The rows of a group lie close to one hidden flat surface of 11 dimensions, which passes through zero. Surfaces can cross.
Known rows, each followed by its group:
[-0.27 -0.57  0.23  1.26  6.07 -0.94  0.83 -0.37  2.58  2.02  4.77 -5.32
 -0.14  1.06  5.19  0.39 -2.58]
Dulib
[-0.77  0.87 -0.85  3.14 -3.45  1.39  1.44 -3.56 -3.12  2.42 -2.19  2.49
 -0.27  0.93 -1.89 -4.25  1.90]
Non
[ 1.49  1.73  3.23 -3.87 -3.52  0.77 -0.27  0.17  3.17 -3.84  5.29  0.74
  1.43 -2.56 -0.58  3.86 -1.09]
Dobi
[ 0.54 -1.01 -2.99  1.03  2.25  1.12  0.61 -2.11  2.65  1.01  5.74 -3.66
 -1.45  2.02  1.84 -0.29  0.64]
Dobi
[-3.25 -0.59 -2.54 -3.87 -2.46  0.22  0.04  0.46 -2.08 -1.48 -1.48  3.30
 -1.85 -2.26 -4.84 -0.07 -1.08]
vus
[-1.05  4.53 -3.97 -4.46 -1.32 -1.08 -3.01 -2.54 -2.73 -0.50  2.91 -0.34
  0.32 -5.37 -0.96  0.44  2.78]
Dulib
[-1.13 -1.68 -5.90 -0.88  0.54  0.12  3.39  0.92  1.41  2.64  0.79  2.13
 -0.82  2.83  1.99 -4.57  2.91]
Non
[-2.95  3.34 -0.48  0.24  0.49 -3.41 -3.06 -0.54 -2.21 -0.87 -1.50 -1.66
 -3.72 -0.78  0.65 -2.83  0.90]
vus
[-4.23 -0.45 -2.91 -0.08 -1.77  1.70  1.32  1.06 -0.41 -2.85  1.84  0.37
 -2.23  4.13  0.09 -3.68 -2.28]
koso
[ 3.82  4.91  0.95  2.10 -1.75  2.46  1.32 -0.59 -0.27  0.88  2.20 -0.83
 -2.56  0.47  5.17  2.44  2.21]
Non
[-0.65 -1.53  5.75 -3.12 -1.67 -4.77 -3.93  1.52 -1.37 -0.85 -1.73  1.53
  0.19  1.31  0.31 -1.23  1.20]
Dobi
[-0.54 -4.79  4.21  2.76  1.94 -0.61 -0.79 -0.48 -0.58  0.98 -3.05 -0.76
  2.77  2.08 -1.98 -0.54 -3.41]
fesid
[ 2.81 -2.04 -0.81  1.90 -0.80  5.68  3.16 -1.81 -3.39  2.67  0.63  0.05
 -3.37  3.84  2.47 -2.10  2.84]
Dobi
[-1.79  1.12  2.11 -2.03 -0.64 -4.78 -1.77  2.89 -0.11  0.40 -2.47  2.22
 -2.84  0.97 -0.26  1.23  0.64]
Dobi
[ 0.80 -0.06  4.36 -0.10  0.26  1.84  0.62 -0.68  1.44 -2.06  4.02 -1.49
  0.44  2.00  4.59  1.61 -3.67]
Dulib
[-1.92  1.19  4.42  3.48 -1.65 -5.31 -0.91  4.39 -0.74  1.49 -3.96  1.62
  0.17  0.66 -0.22 -1.45  0.95]
fesid
[-2.23 -4.47 -5.54 -1.18  3.48  2.06  1.25 -2.49 -0.96  2.40  3.66 -1.81
 -1.43  1.88 -0.73 -2.90 -0.31]
Dobi
[-5.43  1.01 -2.60  1.64  1.24 -1.25 -0.89  1.78 -2.40 -1.72  0.35 -2.49
 -3.39  3.26  2.80 -6.52 -0.63]
koso
[-1.92 -3.61 -1.44 -2.46 -2.16  1.34 -1.18 -3.52  0.84 -2.83  0.84  1.46
  3.49  4.63 -1.80 -1.59 -2.91]
Dulib
[ 0.09 -0.02  4.65 -2.30 -3.92 -0.14 -0.17  2.05  0.15 -3.80 -2.99  2.65
  0.46 -0.19 -1.17 -0.43 -0.39]
fesid
[-0.69 -3.65  3.58 -1.02 -0.46  1.87  1.05 -1.87 -1.14 -2.18 -0.66 -0.60
 -2.71 -2.43 -5.46 -1.26 -1.17]
vus
[ 0.92  5.43 -2.35 -0.16  2.15 -1.75 -1.32 -0.78  3.04 -1.48 -4.14 -0.13
 -2.10 -2.05  1.04  3.95 -0.29]
Dulib
[ 1.85 -2.02 -0.22  3.27 -0.91  2.67  0.93 -3.06  0.13  1.35 -1.79  1.66
  0.26  7.11  1.58  0.87 -1.26]
vus
[ 4.04 -2.21 -2.04  3.09  2.20  2.71  1.89 -0.04  2.63  1.43 -2.10 -1.44
 -0.81  2.53 -0.29  1.30  2.55]
Non
[ 2.01  1.07 -1.67 -0.56 -3.43  1.67  1.73 -0.67  2.01  1.33  2.50  3.50
 -0.11  4.75  2.44  2.72  0.03]
Dulib
[-3.54 -1.12  2.04 -0.71 -2.57  0.78 -2.89 -3.49 -0.13 -4.29  3.48 -0.67
  1.64  1.06 -3.00 -0.50 -5.09]
Non
[ 0.63  1.79 -0.49  4.13  0.10  4.10  4.71  2.34  2.04 -2.20 -1.04 -1.99
  3.17 -5.06  0.19 -4.45 -0.81]
Dobi
[ 0.69 -0.14 -0.94  1.16 -2.39  0.97 -1.56 -3.05 -4.38  2.72  1.33  0.24
  3.24 -1.90 -1.74 -1.45  3.33]
fesid
[-1.34 -0.33 -3.39 -1.66  5.28  0.26  0.78  0.36 -1.22  0.45  0.37 -2.85
 -2.14 -2.48  1.65 -1.79 -0.72]
fesid
[-0.57 -1.18  0.16 -1.91  3.46 -2.56 -1.78 -0.87 -1.85  0.75 -1.90 -1.57
  2.60 -2.89  1.05 -4.34  0.84]
Dulib
[-2.74  0.40  2.49  2.40  2.99 -2.43  0.45  3.65 -0.06  0.39 -2.74 -1.45
 -1.90 -1.16  0.54  0.06 -2.47]
koso
[-2.98 -1.63 -0.37  1.31  3.08  2.98 -0.06 -0.92 -2.77 -0.49  2.76 -4.17
  0.22 -0.47 -0.19 -0.05 -5.01]
vus
[ 0.77 -2.01 -0.11  0.73 -1.84 -1.42  2.71  1.40  7.31 -0.79  0.15  2.02
  0.99 -0.10 -3.12 -1.82  2.40]
koso
[-1.55  2.60 -0.09 -0.75 -2.02  0.30 -2.94 -1.26 -3.01 -2.82  1.75 -2.16
 -0.50 -5.50 -3.48 -0.22  0.42]
fesid
[-2.41  4.80 -1.06  0.35 -3.92  1.75 -0.78  0.56 -4.47 -2.41  0.74  0.98
 -2.23  0.71  1.94 -2.62  0.35]
fesid
[-1.35  3.46 -3.29 -0.27  1.93 -4.23 -2.77 -0.83 -2.10  2.07 -0.25 -1.39
 -0.19 -1.90  2.17 -2.56  4.02]
Dulib
[ 1.15 -1.33 -3.70 -4.68  3.19 -1.05 -1.09  2.90  0.16  0.62 -2.04  1.64
  0.40 -1.61 -0.80  3.48  0.53]
Non
[-1.11 -2.67  0.93 -4.62  1.27 -1.89 -1.96  0.74 -1.79 -0.05  0.39  0.66
  1.87 -3.88 -3.76  0.34 -1.06]
koso
[ 0.67  0.13 -0.47  0.52  1.00  0.17 -1.00 -2.38  0.36 -3.63 -8.25  0.40
  0.24 -2.80 -3.63 -2.07  0.05]
Dulib
[-0.66 -1.98  4.20  1.35 -0.55 -1.50 -1.97  0.12  2.00 -2.57 -2.47 -0.41
  2.31  1.22 -2.03 -0.19 -2.44]
Dobi
[ 1.83  0.09 -3.08 -3.21  1.89  1.17  0.79 -1.46  0.55  0.09  0.52 -0.64
 -0.83 -2.03  1.66  0.55  1.19]
fesid
[-2.26 -0.89  5.34  0.79  0.38 -0.70  0.55  2.89 -3.25 -0.53 -3.63  0.87
 -0.64  2.58  2.13 -1.61 -3.81]
vus
[-0.65  1.62  6.44 -5.24 -0.59 -3.06 -1.76  3.05 -1.88 -1.35  2.17 -0.11
  0.11 -4.91  2.83 -1.22 -0.03]
vus
[-2.46 -0.70 -3.46  1.04 -2.97  0.40 -0.10 -0.06  0.28 -0.19  2.83  1.40
 -0.13  5.69  0.34 -2.31  0.44]
Dulib
[-0.39 -4.34  0.78 -1.89  3.32 -4.10 -2.71  1.98  2.97 -0.97 -1.57 -2.28
 -0.94 -0.94 -3.35  0.42  1.28]
koso
[ 0.39 -1.55 -0.10 -6.35 -0.09 -2.10 -0.79  2.40 -2.98  1.05  0.50  1.85
  0.21 -3.67  0.22 -2.18  3.61]
koso
[-1.48 -2.89  2.99 -1.88 -0.61 -3.83 -2.97  0.60 -0.31 -0.82 -2.42  1.54
  4.16  0.56 -0.61 -3.12  0.36]
Dobi
[ 1.42 -2.41 -1.42 -3.01  2.40  1.93  6.35  4.06  1.96  1.83 -0.34  1.75
 -2.00 -4.94 -1.25 -0.36  0.71]
Dulib
[-0.66  4.10 -1.88 -1.42 -0.80 -0.05 -0.03  2.56 -4.16  0.52 -0.47  0.58
 -2.92 -3.14  2.22 -2.89  2.95]
Non
[-0.56  1.81  5.91  0.39 -1.34 -0.18 -0.83  3.36 -3.23 -2.20 -3.63 -0.35
 -1.88 -3.84 -1.35 -0.68 -0.10]
Dobi
[ 0.29 -1.45  3.63  1.84 -2.19 -2.04 -0.79 -0.20 -0.91  3.88  3.18  0.61
  4.53  0.19 -1.27  0.53  0.40]
fesid
[ 1.71 -1.29 -1.54 -0.53  0.17 -0.70 -0.10 -0.93  2.78  0.05  0.43  0.08
  2.65 -1.84 -2.09 -1.15  3.12]
Dobi
[ 4.21 -1.21  2.47 -2.82  0.37 -3.89  1.14  1.13  4.20  3.36 -0.08  3.28
  3.36 -1.42  2.09  1.98  2.16]
koso
[ 1.25 -0.63 -0.69  1.37 -1.11 -1.43 -0.63 -3.17  6.60 -1.33  2.63  0.28
 -0.21  4.87  0.33  1.85  0.38]
vus
[ 1.17  2.21  1.90  2.76  0.32  0.19  0.17  0.48  0.30 -0.33 -0.75 -1.66
 -0.80  1.18  1.28  2.04 -1.50]
Dobi
[ 3.23 -2.83  4.40 -4.18 -1.92  1.91 -0.53 -2.25  0.75 -1.27  3.77  1.13
  4.41 -0.09  0.21  2.78 -1.98]
Non
[-1.74 -3.49  2.62  0.48 -0.43  1.25  1.06  0.10 -0.32 -1.92 -0.61 -0.83
 -1.68  0.72 -2.16 -3.80 -0.63]
vus
[ 3.03 -2.24 -2.74 -2.13 -0.39  4.85  0.53  0.92 -0.58 -1.88  0.29  1.32
  1.13  6.08  3.25  2.28 -0.43]
Non
[-0.42 -2.09  0.24  0.76  3.08 -3.87 -1.77  1.67  1.30  1.26 -4.60 -0.49
  1.09 -1.48 -2.98  0.92  0.53]
Non
[ 0.77 -0.90 -0.09  5.67  3.89 -2.26 -2.41 -1.82  0.20  1.97 -2.35 -4.87
  0.60  0.61  1.03 -4.37  3.07]
Dulib
[ 3.07 -1.44  2.16  1.57 -0.33  1.17 -1.78 -0.42  2.13 -1.10 -1.51 -1.31
 -2.02  5.08  0.45  5.01 -0.48]
koso
[ 0.62 -1.24 -0.31  0.92  0.36 -2.57 -3.84 -1.39 -0.55 -0.34 -4.36  0.13
  3.06  0.65 -1.78 -2.23  3.19]
Non
[ 1.90 -0.85  3.03 -3.11 -3.75  3.22 -0.02  1.21 -2.83 -0.96  0.87  2.37
  4.60 -1.33  0.94  0.22 -0.50]
vus
[ 0.75  1.04  2.20 -5.20 -3.38 -1.02 -0.81  2.66  0.20 -2.98 -2.91  4.77
  0.55 -2.83 -1.77  2.83 -0.22]
fesid
[-0.72 -0.94 -1.64  2.82 -0.10  1.24  2.36 -4.11  2.32  1.91  3.14 -0.46
 -0.21  3.60  0.32  0.78 -2.44]
Non
[ 2.08 -2.30  0.49  2.09  2.20  0.12  0.28 -0.33 -0.26  2.97 -4.07  0.45
  0.54  1.24 -0.03  1.55 -0.16]
koso
[-0.65 -1.73  1.33 -1.41  2.18 -1.85 -5.35 -5.99 -0.43 -1.29  3.06 -4.50
  3.28 -2.51 -2.10  1.06 -1.94]
vus
[-3.08 -1.26  2.14 -3.61  2.01  1.15 -0.05 -0.25 -4.86 -0.28  2.84 -1.94
 -2.22 -3.02  0.65 -1.02 -4.29]
vus
[ 1.81 -1.00  1.18  4.39  4.07  0.78  1.90  2.22  1.55  2.75 -0.15 -3.74
  0.59  0.51  2.73 -0.94 -0.11]
vus
[ 2.37  1.74 -4.49 -0.92 -1.12  3.60 -0.28 -2.15 -2.71  0.23 -0.24  0.48
 -1.12 -3.37 -2.01  2.18  2.83]
Non
[-4.12  2.41 -3.94  1.15  0.88 -2.91 -4.28 -2.56  0.24 -1.11 -0.46 -0.98
  0.57  4.96  2.31  0.12 -3.39]
Dulib
[ 0.81  0.66  0.07 -2.54 -1.36 -1.13 -3.42 -2.39 -1.75  0.67 -0.48  2.88
  2.71  4.17  3.02  1.13 -0.80]
koso
[ 1.82 -0.09  1.14  2.57 -2.74  1.44  1.80  0.83 -1.25  0.19 -5.39  3.46
 -0.17  2.82  0.31 -2.24  2.31]
koso
[ 0.10  0.19 -3.47 -1.46 -1.13  3.30  0.46 -1.76 -4.64  1.62  1.84  0.05
 -0.47 -4.14 -2.06 -1.88  2.68]
fesid
[ 0.44 -4.63  1.71 -1.49  0.99  1.91  2.08  1.13 -0.49 -0.43 -1.55  0.33
  1.25 -0.32 -1.43 -2.08 -0.57]
fesid
[ 4.35 -2.10 -0.46  1.82  0.10  2.85 -0.23 -4.53  0.08  2.18 -2.37  0.95
  3.13  1.12 -2.36  3.76  0.71]
Dobi
[ 2.27  3.86 -3.20 -0.55  0.98  2.44  1.80 -0.16 -2.37  2.65  1.20 -0.21
 -3.12 -2.61  3.08  1.81  2.41]
fesid
[ 3.56 -2.12  1.71  0.05  2.64  1.67 -0.15 -1.80  1.45  1.64  2.01 -2.74
  0.44 -0.29 -0.09  6.56 -1.31]
koso

New rows, each followed by its group:
[-0.23  2.06 -0.29  2.46  4.21 -0.39 -0.10  4.46 -1.20  1.39  0.27 -3.56
  1.62 -5.70  0.36  2.21 -0.87]
vus
[ 0.38  4.72 -0.45  1.43 -2.60 -1.01 -1.84 -5.91 -1.55  1.83  1.08  0.25
  0.26 -3.18 -1.86  2.47  0.99]
Non
[ 2.62  1.22 -2.45 -3.65  4.18  1.38  0.55 -0.72 -3.11  2.99 -1.06 -0.24
 -1.66 -4.81  1.95  3.28 -0.25]
fesid
[ 1.88  0.09 -1.01  1.07  0.55  0.31  0.58 -2.36  3.13 -1.43 -0.22 -1.37
  0.50  2.19  3.59 -4.08  1.94]
Dulib
[ 2.63 -5.77  1.73  0.76  1.71  1.24  1.39  0.29  0.80  2.40 -0.11  0.67
  6.33  2.76  1.51 -0.02 -1.42]
vus
[-0.41  4.76 -2.30  2.11 -2.19  3.20  0.14  1.26 -3.72 -0.20  0.86 -0.24
 -0.02  1.97  5.07 -0.07  0.10]
vus
[ 0.01 -2.83 -3.12  1.24 -0.01  3.20 -1.40 -2.27 -0.37 -1.72 -0.68 -1.45
 -1.50  3.81 -2.75  1.28 -1.17]
koso
[-2.05  2.81 -3.25  5.44 -0.84 -0.62  0.06 -3.23 -2.88  3.51 -3.22  0.97
 -2.20  2.13  0.63 -4.07  2.18]
Non
[ 3.25  1.91 -1.72  2.35 -1.83  3.46  2.61 -6.53 -1.81  5.17  1.28  2.20
 -0.27 -1.11 -1.32  3.29  0.94]
Non
[ 0.95  2.16  2.49  2.77  0.38 -0.24  4.49  2.85  4.40  0.26  2.30 -1.11
 -1.71 -4.54 -1.61  2.51 -0.34]
koso
[-1.25 -5.31  5.06  3.22  2.35 -4.90  0.01  2.29  1.89  4.35  0.33 -0.51
  4.57 -0.42 -3.28  0.20 -1.95]
fesid
[-0.71 -1.74 -1.54 -3.56  1.61  1.73  0.93  3.32 -1.79 -0.93 -0.56  0.59
 -0.57  0.01  0.98 -0.06 -1.49]
Non
[ 0.84 -0.96 -0.30  0.67  2.80 -0.02  0.94  3.63  2.86 -0.91 -2.72 -1.31
 -1.75 -0.82 -2.09  4.39 -1.15]
Non
[ 5.07  2.45  4.24  0.18 -5.03  3.14  2.24 -2.63  0.92  0.70  3.26  1.76
  0.11 -0.41  2.59  2.35  1.72]
Non
[ 3.02  3.03 -2.24  1.92 -2.08  5.05  0.54 -1.87 -0.56 -1.02  4.07 -2.48
  1.39 -1.89  1.38  1.77  2.20]
vus
[ 0.17 -4.51  5.09 -1.74  0.78  0.97 -2.39  1.62  0.69 -5.07  0.82 -2.64
  2.97  0.27 -1.97  0.30 -3.89]
Non
[ 0.06  1.42  2.12  2.44  0.53  1.21  0.13 -3.26 -0.87  1.41  3.21 -3.20
 -0.98 -2.78 -0.55  1.54 -1.98]
Non
[-2.20 -0.14  2.08 -0.07  0.55 -1.03  1.31  2.27 -1.01 -0.16 -0.93 -0.32
  0.13 -5.47 -1.61 -3.15  0.03]
koso
[-4.80  2.18 -2.38  1.30  0.15 -3.03  0.23  1.18  1.96 -0.44  0.67 -0.72
  0.18 -3.36 -2.95 -2.73 -1.15]
koso
[-3.13  1.63 -3.66  1.13  2.11 -1.87 -0.17  3.90 -0.57  1.49 -3.13  1.23
 -0.06 -0.56 -0.41  2.52 -2.22]
vus
[ 2.32 -4.92  1.99 -1.69 -0.93  3.07  1.68 -5.88  3.18 -0.64  4.42 -0.49
 -1.46  4.52 -0.29 -0.59 -0.80]
vus
[ 1.21 -0.65 -2.73 -3.55  4.14  1.23  4.38  3.44  5.40 -2.08 -0.09 -0.85
 -4.56 -2.18  1.97  0.23 -0.07]
fesid
[ 0.02 -1.28 -1.58 -2.95  2.24 -0.80 -2.13 -5.33 -1.41  2.67  0.64  0.11
 -0.07 -0.08 -0.32  2.49 -1.29]
vus
[-1.35  0.71  1.14  2.56  2.50  0.24 -1.61  0.18 -0.26 -1.16  0.24 -2.66
 -0.70  5.17  3.87  1.21 -4.09]
Non
[-0.95  4.00 -4.60  1.28 -1.64  3.26  0.92  2.92 -2.32 -1.59  0.98 -0.75
  0.30 -3.32 -1.38  1.53 -0.47]
vus
[-0.92  0.74 -0.01 -2.88  2.16 -0.40  5.79  3.60 -0.06  4.49  2.85  1.84
 -2.49 -3.87  2.04  0.94 -0.93]
Non
[ 3.11  1.68  2.44  2.85  1.50 -0.92  0.50  0.22 -0.33  3.38 -4.30  0.67
 -2.37 -0.17  1.49  1.91  2.64]
vus
[ 1.53  0.33  0.15 -1.44 -1.59  2.65  2.41 -1.20 -2.16  2.49  0.69  2.80
  0.39 -1.08  0.18  0.82  0.17]
Non
[-0.25  2.04  0.01  4.24 -0.32  0.58 -0.31 -2.33  1.93  0.00 -2.56  0.62
  0.78  1.22 -3.57  6.29 -4.25]
koso
[-1.05 -1.62  1.11 -2.12  2.75 -4.34 -1.89 -2.43  1.38  1.99 -0.79  0.53
 -1.14  2.42  1.54 -0.06 -0.87]
vus
[-0.45 -0.58 -5.67  0.15  1.85  0.07 -2.12 -5.19 -1.90  2.42 -0.94 -1.08
 -1.47  0.64 -2.26 -0.26  1.57]
vus
[ 4.03 -1.18  0.94  1.95  0.12  6.30  2.82 -2.76  0.91 -3.96 -5.92  0.71
 -0.64  0.38  0.80 -2.03 -0.81]
Dulib
[-1.15  2.02 -2.12 -1.72 -0.24  3.66  2.51  0.53 -0.29 -3.28 -5.03  3.02
 -2.14 -0.54  0.66 -0.06 -2.66]
Dulib
[ 1.68 -0.48 -0.04  3.06  1.60  0.36  1.74  4.05  2.09  0.85  0.95 -2.52
  2.64 -2.87 -0.03 -1.64  2.32]
vus
[-3.49 -0.02 -0.28 -1.28 -0.62 -4.35 -3.60 -1.12 -1.04 -1.30 -2.39  0.73
  2.06 -2.58 -4.06 -2.15 -0.60]
Non
[ 1.25 -1.63 -2.68 -2.38  1.81  3.14  1.62  4.69  2.40 -3.22 -0.19 -1.36
 -2.36 -0.07 -1.21  4.04 -0.38]
Non
[-1.20  3.69 -2.89  0.22  1.05 -2.15 -1.65 -1.90  1.34  1.14  1.76 -0.12
 -1.86  4.82  4.47  2.35 -1.63]
vus
[ 1.88 -2.91  2.50 -3.21  0.54 -1.65 -2.56 -1.22 -0.89 -1.14 -3.14  0.29
  3.46 -2.89 -2.88  0.17  0.15]
fesid
[-0.80 -3.74 -5.03 -2.92  1.27  0.30 -0.13 -1.97  1.61  0.18  2.53 -0.28
  0.68  1.19 -2.24 -0.92  1.03]
koso
[ 0.69 -2.98 -1.32 -0.77  2.27  1.85  3.19  0.23  0.73  0.35 -3.71  1.15
 -0.08 -1.26 -1.02 -2.63  0.45]
Dulib
[-2.57 -0.95  1.66  3.90 -0.56 -1.06 -2.23 -4.06 -1.06  0.21 -0.04 -1.07
  2.02  5.16  1.40 -2.94 -3.22]
Non
[-0.10 -2.51  1.98 -1.43 -1.49 -0.20 -2.59 -1.58 -4.49  1.03 -2.22  2.71
  0.42  3.30 -1.21  2.02 -1.20]
Dobi
[ 1.94 -1.76 -1.13  1.40  6.02 -3.24 -1.98  0.05  1.98  1.97  0.41 -5.34
  1.44 -0.84  2.30 -1.58  2.92]
Non
[ 2.66  1.32 -1.03 -1.70 -3.04  2.06  2.13  1.94 -0.35  0.74  0.53  2.85
  0.50 -1.41  0.92 -0.07  3.39]
vus
[ 1.62 -1.67 -0.42 -2.97  0.85  0.33  2.08 -3.64 -1.54  3.54 -1.22  3.30
 -2.77  2.74  1.83  1.83  0.30]
vus
[ 0.18  1.12  0.96 -1.07  0.74 -2.69 -2.47 -3.96 -0.27 -0.57  1.55 -2.86
 -2.01 -1.45  0.54 -3.36  3.45]
vus
[ 1.11  1.23 -0.80  0.15  0.59 -0.49  1.05 -0.10 -3.46  6.84  2.12  2.16
  1.51 -0.12  3.09  2.56  0.85]
fesid
[ 1.23 -0.99 -0.15 -2.89  1.44 -0.48 -1.05  3.64  0.02 -1.47  0.49 -1.80
 -4.97 -0.37  0.70  1.89  2.48]
koso
[ 1.92 -0.79 -4.45  2.90  3.32 -0.70  0.73  0.26  5.08  1.60 -0.09 -2.05
 -1.09  2.49  1.15  0.38  3.25]
Non
[-2.19  2.12 -0.90 -2.36 -0.02 -3.60 -3.98 -6.31 -4.08  2.45  2.54 -0.21
  3.21 -3.34 -0.19 -1.76 -0.04]
Non
[ 0.18 -2.72  0.43  1.47  2.18 -0.38  1.06 -0.66  4.38  0.11  3.88 -3.78
 -2.17  1.84 -0.12  0.98  0.10]
Dobi
[ 4.44 -0.41 -1.30 -1.02 -3.82  2.18  0.67 -0.86 -2.26  1.30 -3.34  4.02
  2.70 -1.92 -2.14 -0.82  5.82]
vus
[-0.39 -1.49  0.18 -0.01  4.18 -2.01  2.49  1.35 -0.29  4.60 -1.98  0.80
 -2.46  0.94  2.75 -1.67  0.45]
vus
[ 3.14 -3.15  1.60 -0.50 -0.59  0.96  3.88  3.47  3.18  1.64  0.69  1.78
  3.32 -0.66  0.96 -1.32  1.96]
vus
[-0.37 -3.21  2.59  0.25  2.40 -0.17 -0.58 -0.01 -0.15 -0.31 -3.02 -0.27
  1.44  3.30  1.56 -0.15 -3.41]
fesid
[-3.33  2.92 -1.23  1.22 -2.99 -2.91 -3.14  1.20  2.06 -4.12  0.42 -0.47
  1.99  1.42 -0.86 -2.44  0.74]
vus
[ 0.02 -0.27 -1.59 -2.52 -1.51 -2.83 -2.60 -0.99  0.95 -0.33  0.55  0.70
  4.30 -1.13 -1.34 -1.22  2.18]
vus
[ 0.14 -2.26  3.96  2.06 -2.26  0.03 -1.67 -0.95  2.95 -3.07 -1.93  0.74
  5.74  2.03 -0.97 -2.04 -2.33]
Dobi
[-0.03 -2.35  5.81  2.42  2.20  0.42  1.29  4.85 -1.15  0.24 -2.80  0.02
  2.59  1.89  2.78  1.32 -5.60]
vus
[ 3.98  2.09  0.52  1.65 -0.88  0.81  2.63 -3.22  2.60  3.03  2.40 -0.13
 -0.14 -2.86 -0.75  1.96  3.38]
Non
[-0.82 -2.32 -1.17  1.32 -0.08 -0.45  1.20 -1.56  1.25  1.09 -3.28  2.57
 -2.49  5.84 -0.65 -0.17 -0.95]
vus
[-1.03 -1.66 -1.99 -3.26  2.11  0.68 -1.62  1.68 -1.25 -3.26  2.21 -3.75
  0.78 -0.99  1.80 -3.90  0.92]
Non
[ 1.68  1.46 -0.10 -6.19  3.60 -3.06  1.47  3.64  3.23 -0.52 -0.90  1.67
 -2.01 -2.67  5.26 -0.55  1.79]
fesid
[-2.87  1.09  0.25  3.61  1.20  1.00  2.24  2.17  4.59 -3.11  0.76 -1.92
  0.55  1.71  0.86  0.89 -6.01]
Dobi
[ 0.96 -0.57 -3.47 -0.46  2.50  0.92  1.32 -0.28  2.91 -1.95 -3.72 -0.63
 -2.64 -0.91 -2.50  1.52  0.79]
fesid
[-0.92 -0.07 -4.23 -3.18  6.13  0.89  0.42 -0.55 -0.44 -1.22 -0.85 -2.76
 -2.93 -3.49  0.03  1.89 -2.65]
fesid
[-2.29 -2.30 -1.03 -0.26  0.20 -3.42  1.20  2.07  1.44  3.34  1.97  2.05
  2.24  1.83  0.22 -2.88  1.08]
fesid
[-2.01  3.33 -2.71 -0.74 -0.88 -2.25  0.76  4.51  1.31 -0.17  3.02  0.96
  0.97  0.84  4.59 -2.71  1.52]
vus
[ 0.03 -0.26  2.57  6.06  0.72  3.33  2.56  1.90 -2.34  1.84 -1.04 -2.64
 -2.74  1.08  0.23 -1.41 -0.54]
fesid
[-2.54 -2.47  3.63  2.58  1.26 -0.26  1.70  3.34 -2.70  1.20 -0.58 -1.47
 -0.57 -3.51 -3.58 -0.90 -2.28]
fesid
[ 1.87  3.55 -1.30  2.67  0.89  3.29 -0.68 -1.49 -4.76  2.10  1.93 -2.05
  1.45  2.01  6.81  0.54 -0.16]
vus
[-2.44  2.96 -3.30 -1.52  1.82 -2.15 -3.28 -2.89  0.47 -2.23 -2.34 -0.34
  0.53  1.42  1.46  1.08 -2.96]
Dulib
[-1.91  1.56  2.16  4.27 -4.72 -0.02 -1.99 -0.98  1.64 -3.19  0.96 -0.35
  0.55  4.59 -1.46 -0.09 -1.76]
fesid
[-0.51 -1.79  3.37 -1.55 -0.39  2.42 -0.11 -2.08 -3.10 -1.53  0.78 -0.68
 -1.10 -0.82 -0.91 -0.66 -1.87]
vus
[ 0.73 -2.49 -1.71  3.95  2.80  3.49 -0.87  0.24  1.28 -2.33 -2.69 -4.06
 -1.79  3.52 -2.29  2.65 -1.77]
Non
